The rows of a group lie close to one hidden flat surface of 10 dimensions, which passes through zero. Surfaces can cross.
In the rows, zero is written as 128.
Some rows, each with its group after it:
[ 99 163  80 124 139 122 130 125 163 153 143 109 144  81 141 123 113 129
 136] => (0)
[146 137 124 125 139 115 163 151 178 123 148 163 154 133 143 159  93  36
 104] => (3)
[167 134 149 141 133 151 123 152  91 140 154 127 120  85  98 154 114 180
 109] => (1)
[122 136  98 172 185 147 136  90 147 193 152 101 126 151 135 145 123 140
 153] => (0)
[ 85 169 131 101 117 166  95 125 111 121  69 163 109 128  97  71 175 167
 147] => (3)
[128  97 163 156  91 151 138 149  87 119  84  94 109  85  84 107 145 181
 107] => (2)
[170 127 107 165 155 133 108 117 193 177 137 101 115 153 173 134 150 127
 130] => (0)
[130 124 111 112 177 218 117 182 118 118 115 177 171  99  69 148 141 145
 161] => (2)
[100  99 156  99  68 151 107 132 115  79  73 131 108 162 148 110 140 112
 121] => (3)
[118 203 133 147 126 121 130  84 102  98 225 102 138 165 133 121  73 154
 148] => (2)
[ 71 146 122  92  96 112 132 128  75 112 150 129 121  92 109 166  90 132
  84] => (1)
[115 114 116  81 105  95  76 143 111  95 145 131 144 149 157 161 137 140
 138] => (1)
[149 119 129  90  99 102  81 142 138 116 146 106 132 126 208 132 114 147
 153] => (0)
[ 96 142  90 106 125  91 104 111 113  99 186 105 152 134 131 157 119 142
 131] => (1)
[113 119 103 107 134 205 118 101 176 109  85 153 118 166 148  84 155  91
 145] => (4)
[164 169 152 159 155 154 162 115 121 126 170 175 109 149  73 155 116  95
  70] => (1)
[ 58  99 118 138 119 164 138 101 107 116 111 101 126 170 130 149 113 108
 136] => (4)
[152  82 132 162 136 109 161 132 132 158 130  89 132 105 141 139 109 124
 130] => (4)
[112 124 126 129 128 158 103 151  88 107 161 105 158 131 117 159 108 172
 158] => (4)
[ 95  98 126 147 107  98 141 128 104 101 111  95 136 124  93 131 146 134
 110] => (4)
[130 117 156 117  97 114 117 138  95 176 130 106  99 104 179 158  82 158
 124] => (4)
[ 78 104  70 115 125  96 132  94 133 144 134  59 136  74 153 111 122 150
 137] => (4)
[147  75 130 115 113 127 102 176 123  49 133 128 173 153 118 160 150 120
 139] => (1)
[ 87 118 153  94  74 172  87 133 114 119  65 121  99 150 177  97 131 147
 151] => (2)
[100 117 127 127 115  87 174 134  93 104 131 117 138  70  75 129 113 119
  93] => (0)
[145  76 150 173 107  90 181 105 138 116 141  94 118 163 145 159  99  62
  81] => (2)
[110  52 107 161 115 132 138 137 157 121 120  63 155 161 172 175 107  86
 134] => (3)
[189 101 152 158 136 116 131 128 149 125 122 131 115 164 122 124 163 113
 111] => (3)
[107 112 127 138 131 139 134 104 100 140 168 106 117 150 139 184  85 121
 108] => (4)
[159  71 143 127  84  90 112 157 114 135 129  66 121  75 179 149 108 167
 116] => (1)
[ 88 182 125 109 118  81 124  91 135 162  89 168  74 145 120 103 165 109
  85] => (3)
[117 103 122 177 161 158 150 114 140 109  98 136 141 183  61 111 182 105
 132] => (1)
[100 129 141 109 117 158 118 110 132 148  79 163  93 175 150 123 136  98
 124] => (2)
[ 80 172 104 123 115  74  99  97  97 196 127 107  71  92 118 149 148 187
  76] => (3)
[134 220 128 101 175 125 134 122 120 137 141 218 131 119  73  83 146 136
 147] => (0)
[104 185 146  87 106 148 136 123 137 115 124 179 123 140 154  96  89  87
 140] => (2)
[147 160 154 115  89 172  91 122 122 101 170 130  94 165 174 154  88 131
  98] => (1)
[166  85 149 128 101 179  68 175 105  83 138  90 145 134 151 151 130 194
 156] => (2)
[103 113 130 129 145 192 169 147 133  96 116 156 170 139 108 132  94  74
 154] => (1)
[ 59 168 101 102 138 173 126 104 108  97 146 158 136 157  92 139 116 110
 129] => (4)
[203 123 117 101 112  91  83 133 166 109 175 118 123 118 187 139 137 135
 108] => (4)
[167 117 135 122 134 105 131 119 114  70 179 124 154 138 112 114 130 140
 144] => (3)
[131  69 131 165 153 136 147 106 101 174 145  73 131 141 151 157  96 149
 163] => (0)
[171 108 152 139 142 151 107 112 129 156  96 118 105 146 156  66 161 182
 184] => (3)
[ 95  91 150  97 103 157 151 147  83  61 132 140 165 150 128 145  80  93
 155] => (0)
[122 146 159 125  77 202 104 124 110  71 151 126 101 168 138 152  92 125
  89] => (1)
[119 131 125 145 125 134 151 113 139 139 137 131 108 139 119 166 111  84
  76] => (0)
[145 148 120  84 144 132 137 114 122  47 189 165 184 148 133  90 100 105
 190] => (3)
[170 162  95 151 168 104 122 114 183 144 186 135 140 147 135 153 135 104
 110] => (0)
[136 148 118 102 112 102  86  97 118 160 161 116  84 130 171 150 127 163
 101] => (4)
[ 67 144 112 110 132 196  75  96 119 100 118 139 125 223 139 128 149 139
 171] => (3)
[129 180 113  97 163 154  81 131 122 153 136 185 115 135 104 142 161 161
 133] => (2)
[131 158 156 123  85  45 174 106 137 138 109 139  86  94 136  89 117  88
  70] => (2)
[122 134 137 102  84  51 130 113 143 142 102 124  91 113 169 102 132 105
  93] => (2)
[105 154 118 141 144 188 122 103 152 210 121 126  87 137 174 152  91 118
 122] => (0)

New rows, each followed by its group:
[167 121 150 109 115 111 118 112  91  68 172 134 132 140 115 115 128 153
 132] => (3)
[149 110 153 169 106 129 137 122 101 103 175  66 133 137 137 142  89 156
 127] => (2)
[ 67 177  79 146 151 122 110 135 145 184 112 123 126 111  93 158 153 144
 106] => (3)
[128 140 107  94 130 112  81 133 132 122 163 128 143 149 170 147 127 144
 160] => (1)
[144 105 145 138 124 151 150 127 140 194 122 113  98 107 189 156  67 107
 115] => (0)
[ 88 165 109 150 154 176 125 142 112 126 124 144 142 119  48 139 150 152
 120] => (3)
[160  62 165 134  95 111 142 170 106  97 110 127 126 113 113 170 128 104
  81] => (1)
[ 57 148 114  99 107 123 108  94  88 153 106 111  96 112 132 101 132 178
 137] => (3)
[ 96 140 124  99  94  60 136  93 114 120 116 131  98 123 133 107 136 112
  94] => (3)
[133 160 144 119 159 146 152 120 125 157 116 183 121 136 119 107 116 109
 146] => (0)
[125 102 137 115  79 110 102 150 115  74 149 111 128 142 137 182 119 115
  81] => (3)
[156 170 139  91 100 145  45 145 153  73 121 177 117 194 145 114 184 134
 126] => (0)
[ 80 149 103  67 111  48 122 139  90 112 137 152 140  81  98 149 134 131
 101] => (1)
[ 85 111 161  96 113 156 187  69  53  98 141 146 108 138 115 115  59  96
 124] => (3)
[101 111 146  99  95 142  94 146  64 126 111 134 102 117 114 168 130 169
 104] => (1)
[111 128 141 130  87  97 170 137 111  88 122 109 137  75 104 103 102 114
 101] => (2)
[188  91 174 109  97 110 148 149 126 116  93 125 121  71 159  67 122 143
 147] => (3)
[151 174 132 144 125 140 155 109 178  88 157 151 132 155 127  99 113  67
 105] => (1)
[174 118 144 171 158 137 163 152 150  85 127 159 163 154  62 123 157  86
 123] => (4)
[161 148 149 121 131 135 143 158 149 181  92 155 111  67 152  97 121 135
 136] => (3)
[130 159  95 147 124 120 128 100 158  78 202  87 156 143 139 120 109 119
 129] => (1)
[147 180 152 102  90 191  95 173 158 121  78 183  93  92 127 104 144 126
  85] => (0)
[ 55 213  87 108 145 140 123  71 140 136 149 144 123 153 132  92 117 122
 150] => (1)
[ 79  91 140  84 152 147 149 155  94 179  50 194 131 120 124 153 120  92
 157] => (1)
[109 156  91  63 116 196 108 111 169  61 116 178 124 120 124  88 151  91
 103] => (4)
[103  93 121 117 106 182  96 132  89 130 135  72 121  95 151 154  97 194
 138] => (4)
[109  68 130 106 137 129 150 155 142 117  78 160 162 162 143 141 130  59
 160] => (1)
[145 157 147 134  96 208  88 123 129  94 169 105 113 161 173 128  90 155
 134] => (1)
[117  92 179 110 104 197 119 156 100 136  54 168  98 156 132 143 129 113
 128] => (1)
[ 86 140 123 118 105 163  86  94 100 156 139  88  90 152 176 139 103 175
 139] => (1)
[168 152 114 152 191 161 148 118 134 151 195 147 145 127 103 161 104 126
 132] => (4)
[190  96 149 150 106  57 115 116 118 100 138 102 103 136 112 118 182 161
  89] => (3)
[123 102 131 125 109 107 172 163 122  71 116 126 163  79  79 117 124 102
 108] => (0)
[100 141 139 122 137 205 104 107 124 161 102 144 103 177 160 122 115 135
 161] => (1)
[176 152 172 120 125 166  92 132  95 133 112 163  87 129 103  92 161 194
 130] => (3)
[ 96 150 151 112 103 175 157 127 110  79 148 147 144 150 135 134  57  78
 128] => (2)
[108 156 108 157 171  92 166  79 116 156 140 135 117 131  63 111 155 131
 110] => (3)
[164  96 164 126  98 131 108 138 135  94 115 150 106 197 151 158 148  88
  95] => (1)
[155 108 165  81 103 161 108 179 127 157  61 181  90  86 151 141 138 121
  96] => (2)
[168 128 145 137 143  95 117 115 115 125 158 142 118 167 119 145 147 137
 116] => (0)
[166 146 143 160 167 169 150 163 160 152 108 172 139 118  90 125 138 103
 128] => (3)
[133 137 122 159 165 190 118 149 155 174 144 137 135 165 139 194 105 109
 132] => (3)
[159 111 129 122 122 107 106 131 133  73 189 139 148 196 143 193 121  85
 102] => (1)
[124 131 100 170 157  87 173  89 148 129 168 107 142 140  99 137 126  93
 104] => (1)
[171 165 136  92 143 154 104 179 120 140 143 174 140  63 115 131 122 167
 137] => (2)
[143  82 154 150 136 188 143 126  95  92 137 113 144 149 102 127 117 142
 157] => (3)
[131 134 139  97 135 154 109 162 114 186  77 151 120  66 146  96 127 182
 177] => (1)
[131 130 103 138 159 152 132 152 208 130  90 149 173 157 153  95 152  79
 185] => (3)
[ 74 127 102 107 139 142 111  93 132 154 110 139 112 176 152 145 134 106
 138] => (2)
[112  86 135  91 117 114 110 189  82 103  75 150 155  80  78 140 170 163
 138] => (1)
[164  97 153 113  86  89 136 136 168 119  99 133 109 131 181 116 130  76
  97] => (4)
[164  80 172 146 120 147 185 145 128 105  77 142 130 101 106  82 131  99
 129] => (3)
[176 156 168 155  69 154 127 126 152  74 129 113  89 124 123  88 133 127
  65] => (1)
[148 139 104 132 143 134  97 169 175 150 102 118 157  97 152  98 156 157
 179] => (3)
[104 110 133 117 108 168 114 108  79 141 167  99  98 133 151 202  72 146
  96] => (4)
[ 73 109  97 127 145 109 132  97 130 133  96 100 152 152 138  78 152 136
 200] => (0)
[118 134 134 151 110  86 134  97 122 128 123 100 104 145 124 100 148 139
 113] => (2)
[164 104 123 167 156 114 195 123 154 168 103 118 123  55  88  95 141 115
  99] => (4)
[ 92 175 134  85 108 107 138 134  87 124 134 171 112  80  93 142 107 123
  81] => (1)
[102 119 116 131 126 149 167 167 105 113 148 112 167  58  93 169  76 119
 111] => (3)
[109 103 142  88  69  73 113 126  73  74 166 106 122 130 150 179  91 126
  89] => (0)
[151 115 128 152 147 121 147 127 113 154 171  95 135 101 131 159  90 149
 126] => (2)
[158 158 134 146 184 172 131 123 142 163 122 171 133 156 109  98 146 140
 178] => (0)
[108 152 138  65  49  77  76 110 114 101 166 114  97 150 224 149  82 122
 108] => (2)
[135  95 125 118 136 107 143 148 155 136  79 142 150 118 136 100 150  99
 161] => (1)
[134 121  94  97 125 172  65  93 166 123 120 120 103 158 182 104 165 150
 142] => (4)
[101 123  98 170 180 162 148  95 157 151 105 113 149 171 113  85 156 120
 186] => (1)
[158 126 158 152 150 112 175 175 150 142 112 153 175 113 129 111 101  92
 176] => (4)
[135 101 147 129 105 117 107 123  82  78 160 118 122 173 106 173 137 137
  97] => (0)
[146 100 102 118 121 119 133  92 165 142 127 102 101  95 162 119 132 117
  93] => (4)
[126 104 121 119 143  98 139 125 131 106 158 153 149 181 128 182 118  63
 114] => (1)
[ 95 131 138  72 108 184  83 161 109  93  96 172 141 153 142 131 128 128
 163] => (1)
[199 110 151 166 178 183 131 128 134 111 131 146 149 166 100  92 160 148
 183] => (3)
[ 54 144 113  70 138 122 138 105  98 155 144 178 129 159 156 191  65  69
 127] => (1)
[103 111 136 168 135 120 219 120 140 143  69 143 119  91  59 101 137  66
  83] => (0)
[144 126 148 143 152 143 151  90 100 122 125 145 113 151  85  88 150 140
 137] => (3)
[101  80  87 145 130 112 138 127 162  67 131  76 190 155 130 112 145 102
 168] => (1)
[162 118 160 107 114  84 141 156 115 160 117 158 105  83 137 154 112 114
  87] => (1)
